There are 10 hidden switches. A switch that is on adds its own fixed numbers to the row, and there is some noise. The rows also spread widely along 16 directions, which tell nothing about the answers.
Known rows, each followed by its switches (1 for on, 0 for off):
[ 18 -11 -12  12   6  -9  -9  -2  -8  20   8  15   0  10 -19   1  13  -6
   4  -5  11  -7  -4  -5  -3   7   1   5  -7  17 -14  -2  -8   5  -5  15
  15  -4 -16 -19  -5] : 1 1 0 0 0 0 0 0 1 1
[  3 -11   5  -1   8 -10 -10 -11  -7   9 -12  14  -1   6   4   4  33  -4
   8   1   9 -17 -12 -15  -7 -10   3   6   6   7   0   8 -22  -5  -4   7
   5   1 -11   0 -16] : 0 1 1 0 1 1 0 0 0 1
[  6  12   3   0   6   3  19  -5   2   3   2   4   4  -5 -10   5   6   1
  13  -2 -11  17  -7  -1   8  -6  10   0   0   0  -5  11   0  -4   0  -5
  -7 -10  16  -6   4] : 0 1 0 0 0 1 1 0 0 1
[ -2  -5   0   0   0   2   1   1 -10   6   2   5   3   1 -11  -5   3   4
  -3   4   7   6   2  -1   3  -7   2  -2  -8   5  -6   8   0 -13   6   2
  -4   2  -2  -8  -6] : 0 1 1 1 1 0 0 0 0 0
[  6 -34  -7   9  -2 -29 -18 -14  11  15   0  16   2  17 -14  -9  -1  -7
   2   5  34 -22   6   5 -21  -6   0   4  -6  13  -5   0   6 -23  -3  -2
   6   2 -15   1   5] : 0 1 0 0 1 1 1 0 0 1
[  4   1  16 -20   1   0   7  -8  -5   2  -3   9   6   4  -4   4  -7   2
   5  -6   4   4  -4  12   5  -7  18  -2  -9   6   2   6   5 -14  12   9
 -14   5   8  -9   9] : 0 1 0 0 1 0 1 1 0 1
[ -4 -15  -4  -8   9  -8 -13   1 -13  17   2  19  14  10 -11  -4  15   1
  -6  -1  15 -18  -6  11  -5   1  -1  -1   3  19  -1  -1  -5 -15   7   6
  -6  -4  -7 -13  -6] : 0 1 1 0 1 0 1 0 0 1
[  2  13  -5  12  14   3 -10 -11 -23  18  11  -7  -6  32 -17   9  13   6
   6   2   3  -5   2 -15 -12   4   4 -11  -2   3  -6  -3 -14   6 -12   8
   8  -8  -4   7  -8] : 0 0 1 1 0 0 1 0 0 0
[ 12 -12  -8   5  -1 -20  -7  -3  -6   5   4  -4  -3   1  -4  -4  10  -3
   9  -3  20  -7  10  -1  -8  -9   7   5  10  14  14  10  -1  -6  -9   6
   0 -13  -9   4  -4] : 1 1 0 0 0 0 1 0 1 0
[  1  -6   7   1  13   7   1  -6  -2  28   9   8  -1  21 -25  -5 -12  11
  -3  -4   0  19   1   6   3   1   7  -1 -14   6 -17  15   3   0   6  14
   2   7   9 -13   3] : 1 1 1 1 1 0 0 0 1 0
[ 11 -10  15   9   5  -8 -11 -15  12  -1 -22  22  14  -5   3   0   7  -1
  -5  11  15  -5  -4  -2  -4 -25   8 -10  -5   2 -16   8  -4 -14  18   0
 -16   3   1   2  10] : 0 1 0 1 0 1 1 0 0 0
[ -7 -13  -1   1  16   7   1 -12 -36   3   8   3  -4  22 -22   0  -5  12
 -10   2  14 -19   7  13 -10   8   4  -9  -5   9  10  -4  -6 -19  -4 -11
  -4   4   0   1  -9] : 1 0 1 1 0 1 1 0 1 0
[  7 -15 -12   1   6   5   2   1 -12  -1  18   4  16   6 -28 -15 -10  -5
   4   3   4  -9  -3   5   1  -1  -3  -3  -1  10  -4  -2  10  -3  -3  -7
 -12  -5   5  -7  -5] : 0 1 0 1 0 0 1 0 0 0
[ -3 -15 -11  10   8   2  -4   1  -8  15   5   7  -1  13 -21  -4   3   1
  -8   8   7  -7   3  -2  -2   7  -8   5 -12   6 -12   0  -9  -6  -4  -1
  15  15 -12  -5 -12] : 1 0 0 0 0 1 1 0 0 0
[  1  13  -6   1   2 -11   2 -11   1   6  -1   4   0   4  -3  14   9   0
   1   2   7  -7   1   3  -7   1   6   0   3  12  -4 -10   6 -11  -5   8
   6  -3   1   1   7] : 0 0 1 1 0 0 1 1 0 0
[  2  17 -10  -5  -7  -6   5 -10  -9   6   7 -17   1   9 -15   2   2  -1
  13  13   7  10   4 -12  -2  -9  13  -5  -1   1   0   3  13 -14  -1  -7
 -10  -9  -2   0  -8] : 1 1 0 1 1 0 1 0 0 1
[  4  -4  -5  -4   6   6  -2   6 -14 -10   3  16   6 -18 -19   5  -7 -10
  -3   6   4  -7  -5  -6   5 -13   7 -10 -10   2 -13   2  -2 -10   1   4
  -9   5  -1  -6  -2] : 1 0 1 0 0 0 1 1 1 1
[ -3 -10 -20   2   6   0   4  -2 -24   0   9  -1  -5  -2 -20   7  -2  -1
  -7  13  13 -20   2  -1  -6  19  -3   8 -10  10  -3 -12  -1 -19 -17   0
  10   8 -19  -4 -13] : 1 0 1 0 0 1 0 1 1 0
[ 10  13  -7  -3   6  -5  -4   9 -11  11   0   8  18 -19  -5  24   6  -1
  -1  14   4   8  -9   4   8  11   9   2  -3  13 -10  -1 -11 -15  -5  29
 -13  -1 -13  -9  -4] : 0 1 0 0 1 0 1 1 1 0
[  2 -16   8  14   7  -7  -5  -7   4  -1  -7   7 -14  -4   0  -6   1  -1
   2  -3  12  -2   7  -6  -9 -22   9  -3  -3   0  -4  21 -13  -5  -5  -1
   4  -5   1  11   9] : 1 1 0 0 0 0 1 0 0 0
[  0  -4  -1  -7  -3  -5 -10   1  -1  -1  -8   4   9  -9  -1   1   8  -2
  -7  11  14  -3  -1  -1   0 -19   3  -9   0   7  -4   5   2 -14  12   3
 -14   6  -8  -6  -9] : 1 0 0 1 1 0 0 0 1 0
[ -2   7  -1  15   7 -10   0 -19  -8   2  -4   6 -19 -18  -1  15 -12   3
  -5   4  14  -2   9   1 -15  -3  21  -7  -8   9  -4   5  -8 -22 -16   7
   2 -25  -6  15  27] : 1 1 1 0 1 1 1 0 0 0
[ 12  -4  -2   6  -7  -5  16 -13   5   5  -5  -8 -17  -2   1  -9  10   0
  10  -7  -3  10   6 -17   3  -5  11  24  -6   6   1  12   9   3  -9   2
  20  -8  -6  -4  -4] : 1 0 1 1 0 0 1 0 0 0
[  5  13 -12  20   9   6  19  -9  -8  -5   2  -8 -10   2 -14  11  -6   7
  -1  12   1  -2  10   2  -6   9  -1   3  -5   8  -1  -5   4  -6 -15  11
  17   5  -2   9   5] : 1 1 1 0 1 0 0 0 0 0
[  7 -19 -11  26  13  -8   0   1  -4   9   9  15   0   5 -19  -3   9   5
   3  -2  13  -5   2   7  -9   5  -5   8  -1  12  -5   7 -10  -4 -14   0
  11 -10  -2  -1  -1] : 0 1 1 0 0 0 0 0 0 1
[ 16 -12  -5  12 -11 -15   2   6  -3   9  11  -2   0   4 -21  -6   3   0
  16   3  18  28  15 -11   6 -12   8   7  -6  -5   1  20   4 -14   0  -2
   2   5  -4  -2 -13] : 0 1 1 0 0 1 1 0 1 0
[ 13  -7  -3   9  12   8  -7   5 -17  -6  11   6  15  13 -26  -4 -13   0
   0   5   9  -6   6   4   1  -6  -2 -15  -3   6   0   2   2   1   4  15
 -10   8   4   5   1] : 0 1 1 0 0 0 1 0 0 0
[ 20  10  -6  24  -4  -8 -10  -6  -4   7   3   9  10  15 -15   7   3   1
  -4   1  16   7  14  -1  -6  -4   7 -17 -10  11 -10  -8   6   0  15  13
   4 -10 -11  -7  14] : 0 0 0 0 0 0 1 0 0 1
[ 18 -14  -8  25  13  -3   0 -10  -4  12  10  18   5  -1 -29   3 -11   0
   3   5  11   5   0   5  -4   7   8   0 -11   9 -18   5  -4  -8 -12  -2
  -2 -10   1  -7   6] : 1 1 0 1 0 1 1 0 1 0
[  1   3  12   3  10   2  -1 -12  -7   0  -9   7   7   7  -1   4   6   7
  -2   1   3  -3  -1   5  -3 -11   8 -13   3   5   5   6  -8  -6  10   0
 -12  -3   7   3   5] : 0 0 0 0 1 1 1 0 0 0
[ 15   8 -13  32  11  17  19   5 -19  -3  10   9   5   2 -25   1   9   6
  -3   1  -9  15   9   4   9   2  -5  -8  -7  10  -5   0  -6   7   9   1
  12  -2   7 -19  -5] : 0 1 0 0 0 0 1 0 1 0
[  8   1   3   5   8   2   0  -6 -13   0  -3  12   5   4  -2   1  15   2
  -3  -2   5 -12  -4   3  -3  -2   1  -9   0  13  -5  -7  -8   1   7   1
  -2  -9  -2 -11   4] : 0 1 0 0 0 0 0 0 0 0

New rows. What belongs after each?
[  4 -21   9  -8  -3 -10 -11 -10   5  14  -1   6   1  11  -1 -23  -8   0
  -1 -11  14  -5   3   2  -6 -11  12   0  -9  12  -4  10   9  -7  12   1
  -8 -17  -4  -6  16] : 0 1 0 0 0 0 1 0 0 0
[  5  -9   0  -6   8  -8  -6  -6 -14  15   5  10  -4   6  -6   6   5  -2
   4 -11   9  -9  -3   6  -3   5  11   7   2  17   6   3  -8  -7 -14  21
   4  -9  -5  -3   2] : 0 1 1 1 1 0 1 0 0 0
[  9   7  -9   8   6   0   8  -4  -9  -5   2  -4   3   5 -11   2  11   2
   7   5   3  -2   4   0  -1  -7  -1  -2   8   9   9   3   1   0  -1   5
   1  -1   0   0  -7] : 1 1 0 0 1 0 0 0 0 1
[  8   6   1   1   4  -6   4 -11   0   7   5   9  -2  11 -13   9   6  -4
   8   0   6  -2  -5  -2  -5   2   6  -6  -3   4 -13  -7  -3  -5  -4   0
   4   0   1  -5   7] : 0 1 0 0 0 1 0 0 0 0
[  1   8 -10  -1  -7 -16   2   9   7  -2  -1   3   4 -11   8   1  29  -4
   1 -10   6   3   4   4   4 -16  -4  -2  20  14  11   2   2  -2   9   3
   4  -8   0  -6  -3] : 0 0 0 0 0 0 0 0 0 0
[ -3 -13   1  -5   1   0   7  -3  -4   9   3   4   4   7 -14 -15  -1   4
   0   3   6   3   1   6   0  -6   3   2  -7   7  -4   9   9 -15   8  -8
  -6  -2   4 -13  -3] : 0 1 1 0 1 0 1 0 1 0
[  4 -16 -10  -8   2  -9  -1  -1 -11   3   9  19   0   7 -18  -2   6 -10
   0  -6  16 -23  -2   6  -2   2   0   4  -1  16  -2 -10   4 -13  -4   2
  11   6  -6 -12  -3] : 1 1 1 0 0 0 1 0 0 1
[  7 -29  -8   3   1 -14 -13   1   4  21  23  18   6   6 -37 -11 -18  -9
  10  -4  17   8   0   4  -3  -5   9  -1 -11   6 -15  16   5  -9  -8  -7
  -8  -6   0 -11   4] : 1 0 0 0 1 1 1 0 1 1
[ -6   5  -2 -17   6   2  10  -1  -4   6  -1  -7   0   4  -4  -4  -2   1
   0  -2  -5  -3  -2   3   4  -4   5   7   2  10   7   8   8  -7   1  13
  -1   2   4   2  -1] : 1 1 1 0 0 0 1 0 0 1
[  3  -3   5  14  12  -3  -7  -2 -12  17  17   5   2  30 -26  -3  -4  12
   6  -6  14  16  13  11  -5  -7   7 -15   0   2   2  16  -5  -4   2   2
  -5  -6  14   3   5] : 0 1 1 0 1 0 1 0 0 0
[  9 -10  -3  10   8  -6   1  -7 -13   7   4  11   0  -1  -5  -7  25   2
  12 -22  -2   2  -1  -2   0 -11  10   8  14  18  19  17  -7   9  -6   2
   2 -32   4  -9  -7] : 0 0 1 1 1 0 1 0 0 1
[  3   4   0  15   8  -5  12 -13   1  10  -1  -6 -14   8  -6   1   9  10
  12  -2   4  10   5  -6  -9  -2  10   9  -1   1  -2  15  -4  -4 -15  -5
   8 -14   3   7   3] : 1 1 1 0 0 0 0 0 0 1
[ -2   1   1  -7   3  -5   4 -10  -9   4  -5  -5   2  13  -1  -1  15   9
  -2   6  12  -9   2   4  -7  -2   2  -2   1   6   4  -3   2 -12   8 -12
  -6   5  -5  -6  -9] : 1 0 0 0 0 0 0 1 1 0
[  3  -6   3  -2   7  -1  -2  -8 -12   8   3   4  -1   8 -12  -5   2   1
   4  -1   7  -2   2  -2  -3  -7   8  -2  -5   6  -1   9  -5  -4   0   0
  -3  -2  -1  -5  -2] : 1 1 0 0 1 0 1 1 0 0
[  1  -9  12 -13   6  15   7 -11  -8   9   5   7  -4  16 -15  -3 -13  -1
   0  -3  -5  -4  -8  -1   3   8   9   2 -23   1 -19  -5   1  -5  -2  -1
   2  12   2 -12   2] : 0 0 0 1 0 0 1 0 0 0
[ 10  -1   7  14   9  -9   2 -28   5   2  -6   0  -5  16  -7   6  -6   4
  12   8  16 -13  -2  -1 -23  -2  12  -4  -5   4  -7  -2   5  -9 -13   1
  -4 -12   1  14  19] : 0 1 1 0 1 0 0 0 0 1
[ 17 -10  -2  24  28  10   5  -9 -11  25  14  16  15  19 -41  -2  -5  10
  12   4  -4  16  -8   2   2  15   6   3 -12   3 -20  15 -10   6 -11  -1
  -7  -9  10 -10  -4] : 1 1 1 0 0 1 1 0 1 1
[ -8 -10   4  -7  10   5  -6   0 -11 -10   6  -2   2   7 -11  -8 -17  -2
  -3   4   8 -18   2   6  -8 -15   3 -17  -2   2   2   4  -1 -12   1  -1
 -16   2   8  13   8] : 0 1 0 0 0 0 1 0 0 0
[ -1   0  -9 -26 -21 -19   1   1  32   4   4 -11   0 -13  -1 -13  -8 -18
  11   6   6   4  -6 -16   2 -17   5   8   0   2 -16   3  30  -8  -2  -3
  -5  -1  -5  -1   7] : 1 0 0 0 0 0 0 0 0 0
[  3  -2  -8   1   5   1   0  -5  -4   9   4  15   9   4 -18  -1   5  -3
  -3   5   3  -7  -7   2  -1   3   1  -3  -9  12 -16  -7   3  -5   4  -4
   1  -3  -5 -18  -2] : 1 0 0 0 1 0 1 0 0 1
[  2  -8 -10  -8  -4  -1   4   4 -14   1  14  -3   0  -7 -14  -6  -9  -5
   2  -4   6   0   2   2   4  -2   8   2  -6  11   1   1   8 -11  -3   4
  -5  -6  -4 -11  -1] : 0 1 0 1 0 0 0 1 1 0
[  1  -8  -6   3  11  -3   0  11  -5  -2   8  18  11  -3 -13   0   0   2
  -9  -5   9  -7   2  20   2  -1  -6  -6   6  17   0  -1  -1  -7   3  13
  -2   3   7  -6   7] : 0 1 1 0 0 0 0 0 0 0
[  2  -6   7  12   8 -11 -10  -5   2  10  -3  21   4  12  -7   2  23   4
   1  -2  14  -1   0   0  -9 -13   1 -10   3   4 -12   6 -12  -5   6 -10
   0  -4   4  -4   2] : 0 0 1 0 0 0 1 0 0 0
[  3   2  -5  -2  -1   3  12 -10  -9   2   5 -14 -14  12  -2  -6  -6   2
   0  -9   0  -9   9   2  -5   8   4   6  -6  14  10  -6  10   0  -4  13
  17  -5  -6  -1  10] : 0 1 0 0 0 0 0 0 0 0
[ 12 -18  11  -2   5  -7  -6   1 -13   9   4   8   8  28 -14 -10   7   8
   8 -16  16   6  11   8   4 -16   7  -1   2   6  17  19   0   0  16  14
  -4  10   6  -3  -8] : 0 1 1 0 0 0 1 1 0 1
[  3   9 -11  15   6  -2 -13  -1 -16   2   5   9   3  -4 -14  11  -8  -1
 -13   7  11  -3   9  -2  -5  -8   7 -20  -5  11  -8  -4  -4 -13   1  19
  -2 -11  -6   7  14] : 0 1 1 1 0 1 1 0 0 0
[ -2  -1   9  -9  10 -16  -3  -7   4  -2 -13  -4   2  -3  12  11   9   4
   5   5  15 -14  -4   5 -11 -14   7   0  14   5  10   9  -5 -15  -7  13
 -14   2   3  19   3] : 0 1 1 0 0 0 0 1 1 0
[ 25 -13  -2  20  -2  -2   7  -6  -5  -7   4   4   2  -8 -19  -5  -8  -5
  15   6   8  13   7 -11   3 -12  10   1  -9   0  -2  14   2  -4  -4   1
  -3  -5  -3  -2  -1] : 0 1 0 0 1 1 1 0 1 0
[ -1  -6 -22   6  13   7   7  11 -10  24  11   2   4   0 -17   1  11  -1
  -3   5 -13  -1  -8  -2   8  25 -11  22  -5  16  -8   1 -13   1 -17  19
  20   3 -13 -12 -18] : 0 1 0 0 0 1 1 0 0 0
[  3 -10 -10  13  -3  -7  15 -10  -1   0   6  -1 -27  -4 -11  -4  -7  -2
   4  -4  11  -2  11  -4  -9   6   7  15 -13   7  -6   0   5 -12 -20  -4
  26  -7  -7   0  11] : 1 1 1 0 0 0 0 0 0 0
[  4   5   3   2  15  16  12  -7 -20  -8  11  13  -6  -9 -17   6   4  -3
   7  -4  -7  -5 -13  -9   2   2   9 -10  -6  -1 -18  -2 -15   5 -17 -16
  -5 -16   8  -9   2] : 1 0 1 0 0 0 0 0 0 0
[ 13 -18   2  10   6  -4  -2  -8 -12   7   3  15  13  15 -20  -9   6   7
   4  -3  15   2   5   9   0  -7   3  -1   0  11   7  10   3  -7   9   1
  -7   0   2  -9  -7] : 0 1 1 1 1 1 0 0 0 1
[-17  -4 -11  -9  13  -3  -7   0 -20  17  18  11   4   7 -13  -7   3   3
 -13 -18   3 -16  -3  19  -7   6   3 -10   9  25   5  -5   0  -6  -3  -2
  -6 -30   6 -11  10] : 0 0 1 1 0 0 1 0 0 0
[ -1 -12  -5   3  15   8   0 -10 -17   8   9   7  -2   2 -22  -6  -7  -1
   1   1  -1  -6  -5  -3  -3  -2   7  -2  -5   7  -5   9  -9  -5 -11  -4
  -4 -10   2  -2  -3] : 1 1 0 1 1 1 1 0 0 0
[ -2 -16  -6   6   1  -4   2   5  -5  -4  22  10  -6   7 -29  -6  -4  -8
   9  -3  12   0   4   1  -5 -14  -1 -13  -2  -4 -10   5  -3  -9  -7 -25
   1   4  13  -5  -3] : 0 0 0 0 0 0 1 0 1 0
[ -2   9 -11  -3   0  -8  13  12  -8  11  26  10  -5  -1 -27  16   1  -3
  11 -14   3  26   4  15  10  -3   9  -3   5   8   3  10   2 -15  -8   7
   6   0  20 -14  -1] : 0 1 1 1 1 0 1 0 1 1
[-15  -2 -10  -4   9   4  -3  13  -7  14   9  -2   1  13 -11  -4   5   2
 -12  -4  -4  -3   3   7   1  -4  -9  -6   1  11   2   4  -5  -1   6  10
   8   7   3  -5  -6] : 0 0 0 0 0 0 1 0 1 0
[  5  -3   4  -8  10   7  13  -8 -13 -21  -4 -10  14  -5  -5   0  -5   6
   6  14   4 -14  -3  10   0  -5   5   0   8   2  14   3   7 -13  -6 -11
 -28   4   7  12 -10] : 1 0 0 1 0 0 1 0 0 0
[-16  -8   0  10  11  -4  -7  -3  12   3  -9  13  -4   0  -7   4   7  -1
  -7  20   9 -12  -4  -6 -13 -18  -7  -8  -5  -3 -23   7 -12 -20  -2  -5
   5  16   3  10   0] : 0 1 1 0 1 0 1 0 0 0
[  7   5 -20  -7 -14 -16  -3  -3   2  -9  -7   2   1 -34   1   7  11 -21
   3  20  11 -15  -8 -24  -2 -14   4   2   3  11 -11  -7   8 -18  -6   6
  -1  -7 -24  -2  -5] : 1 1 1 0 1 1 0 0 1 0
[ 12  -5   3  -5 -14  -3  12  -4 -14  -7  13  -1  -2  16 -13 -15  10   1
  11 -12  12   7  11   1   4  -8   7  -5  -4   2   7  -2  12  -4  13 -24
  -2  -6   2 -18  -5] : 0 0 0 0 0 0 0 0 0 0
[ 23  -1   2  10   3 -22  -6 -10 -15  15  21  20  11  26 -33  16  -3   5
  13  -5  36  12  11  27  -9   6  18 -19  -2  12  -1  -4   3 -21   5  -4
 -14  -8   5 -14  10] : 1 1 0 0 1 0 1 0 1 1
[ -2  -3  -2  -4   3  -5   8  -3  -8   7   7  -1  -9  11 -10   0   7   1
   9  -3   6   0   4   2  -3  -3   4   5   2   6   7   6  -1 -11  -8   2
   9   2   4   0  -5] : 0 1 1 0 1 0 1 0 0 0
[  4   1   5  -3   4  11  12  -9 -16 -10   4  -4  -5   5  -9  -1  -4   0
   7   3   2  -7  -1  -1  -3  -1   7  -6  -7   1   1  -3  -1  -7  -4  -4
  -4   0   2  -2   0] : 0 1 0 0 1 0 0 0 0 0
[ -3   7  -3  -8   6  -3  -2  -6   1  16  -1   1   5   7  -2  -8  10   2
  -4  -4  -4  -1  -2   2   1 -10   4  -4   8  17   1   6   4   2  12  10
  -2 -13   2  -8   5] : 1 1 0 0 1 0 1 0 0 0
[  6  11   1   0   9   2  -6  -8  -3   3   2  -9   2  13 -10   5  -7  -3
   7   8   0  -3  -1 -12  -6 -14   7 -15  -2  -1  -7   3  -1   3   0  15
  -7   2   4  11   6] : 0 1 0 0 0 0 1 1 1 0
[  2  -2   2   3  18  -4   5 -11  -4   7  -2  13  10   2  -7   5  11  10
  -2   2   9  -8  -8  18  -5   5   2   2   9  15  -4  -1  -3 -10  -3  -3
 -11  -7   9  -4   3] : 1 1 1 1 0 0 0 0 0 0
[  9  -5   3  14  17   3   0  -7 -10  11  -7  16  -2   7  -9   5  23   5
  -2   1   1   0  -5  -5  -1  -3  -1  -1  -1   6  -9   7 -24   4   3   4
  10   5  -3 -10  -9] : 1 1 0 0 0 1 0 0 1 0
[ 11  -5   1   0   0  -9   0  -6  -1   7   4  10   9  19 -13 -11  14   0
   7  -8  10   1   6   1   1 -15   2  -3   5   9   1   3  10   0  15  -2
   0   1   7 -11  -1] : 0 1 1 0 0 0 1 1 0 0
[ 15   2 -13  21   8  -1   3 -14  -8  -5   1   3   1  16 -21  -5  10  -4
   4   8   6 -11   9 -12  -7 -12  -5  -8   5   8  -1  -6   6   4   1  -2
  11   3  -1   3  -4] : 1 1 1 0 0 1 1 0 0 0
[  6 -18  -8  -2   3  -6 -11  -3  -3  13  -3  -4   5  13  -4 -12  12  -5
   2   4   9 -20  -7 -10  -8  -2  -4  10  -3  13  -2   1   0   0  -2  11
   3  -2 -19  -5 -12] : 0 1 0 0 0 0 0 0 1 1
[ 12 -13   7  15   9  -6 -15 -11   2  10  -9  22   8  12 -12  -1   8   1
  -6  12  19  -8  -1  -3  -9  -8   1 -10 -12   3 -26   1 -10  -7  10  -3
  -3   6  -7  -6   3] : 1 1 0 0 0 0 1 0 0 0
[-14 -10   0 -14  11 -12  -7   4   4   2 -13   4   4  -9   7   4  18   1
  -8  12  14 -21  -9   6  -7 -12  -6   3  13   8   0   8 -11 -21  -2   7
  -8  15  -3   9 -11] : 1 1 1 0 0 0 0 0 1 0
[  4 -10  -2   5   4  -3   6  -2  -6   9   7  15 -14   1 -10  -2  15  -5
   7 -14   0   3   0  -6   2  -4   5   9  -3  10  -3   9 -11   1  -9   7
  21  -4   1 -13  -1] : 0 1 1 0 1 0 1 0 0 0
[  0   0 -10 -15   5   1  -1  10 -22   1  20  -2   1   6 -23   4 -14  -6
   2  -8   5  -1   7   9   8  -4   7  -6   2  10  11   4   4  -9  -4  19
  -3  10   5   0  -4] : 1 1 0 1 0 0 1 1 0 1
[  0   0  -6  -4   3 -10  -4   9 -19   2   8  14   4  -4 -10  16  14   0
   0   0  19  -5  -1  10   1   1   4  -4   4  10   0  -2  -9 -22  -4   7
  -5   3  -3  -5  -8] : 0 1 1 1 0 0 0 0 0 1
[ -2 -11  -2  -8   4 -11   5 -21  11   4  -1  18   0   6  -8  -3  -1  -5
  -3   0  10 -22  -9  12 -11  -2   1   1   0  17 -10 -14  16 -18   0  -5
   4   1   5  -8  15] : 0 1 1 1 1 1 0 0 0 0
[  0  -9   2   5  13  11  -9 -10 -20   4  -1   9  -3  13 -17  -2   0   1
  -8   5   4 -13   0  -9  -5 -11   4 -12 -11   6  -7   4  -8  -1   3   5
   3   6  -4  -3  -8] : 1 0 1 1 1 0 1 0 1 0
[-12  -5   5   0  32  14   0  -9   0  11  -7  18  17   5 -15  -5   9   7
  -7  11 -12  -9 -20   6  -2 -14  -5 -10   8   8 -17  13 -11   0   6  -3
 -16   2  21  -4  -7] : 1 1 1 1 1 0 1 0 1 0
[  5 -13   4  13   5   7  -6 -11  -4  -3 -14   9   6  -1   0  -8   7   3
  -7   9   6 -17  -4  -7  -9  -8   1  -3 -12   8  -9   2  -5  -2   6   0
  -4  -8 -14  -4   1] : 0 0 0 0 1 0 0 0 0 1
[ -9 -17 -18  -1   0  -2   2   5  -1  -6  16   7 -12  -4 -24  -6 -15 -14
  -6   1  10 -17   2   1  -5  -9  -5  -2  -9   7 -12  -3   7 -15 -11  -4
  14  13   0  -2   2] : 1 1 0 1 0 0 0 0 0 1
[ 28 -16  -8  32   8 -10  -9  -4  -9  16  12  16  -1  13 -27  -1  -3   1
   8 -10  17  12  14  -1  -2   3   9   4 -13  11  -6  12  -6   7  -7  20
  15  -8 -10  -6   5] : 1 1 0 0 0 0 1 1 0 1
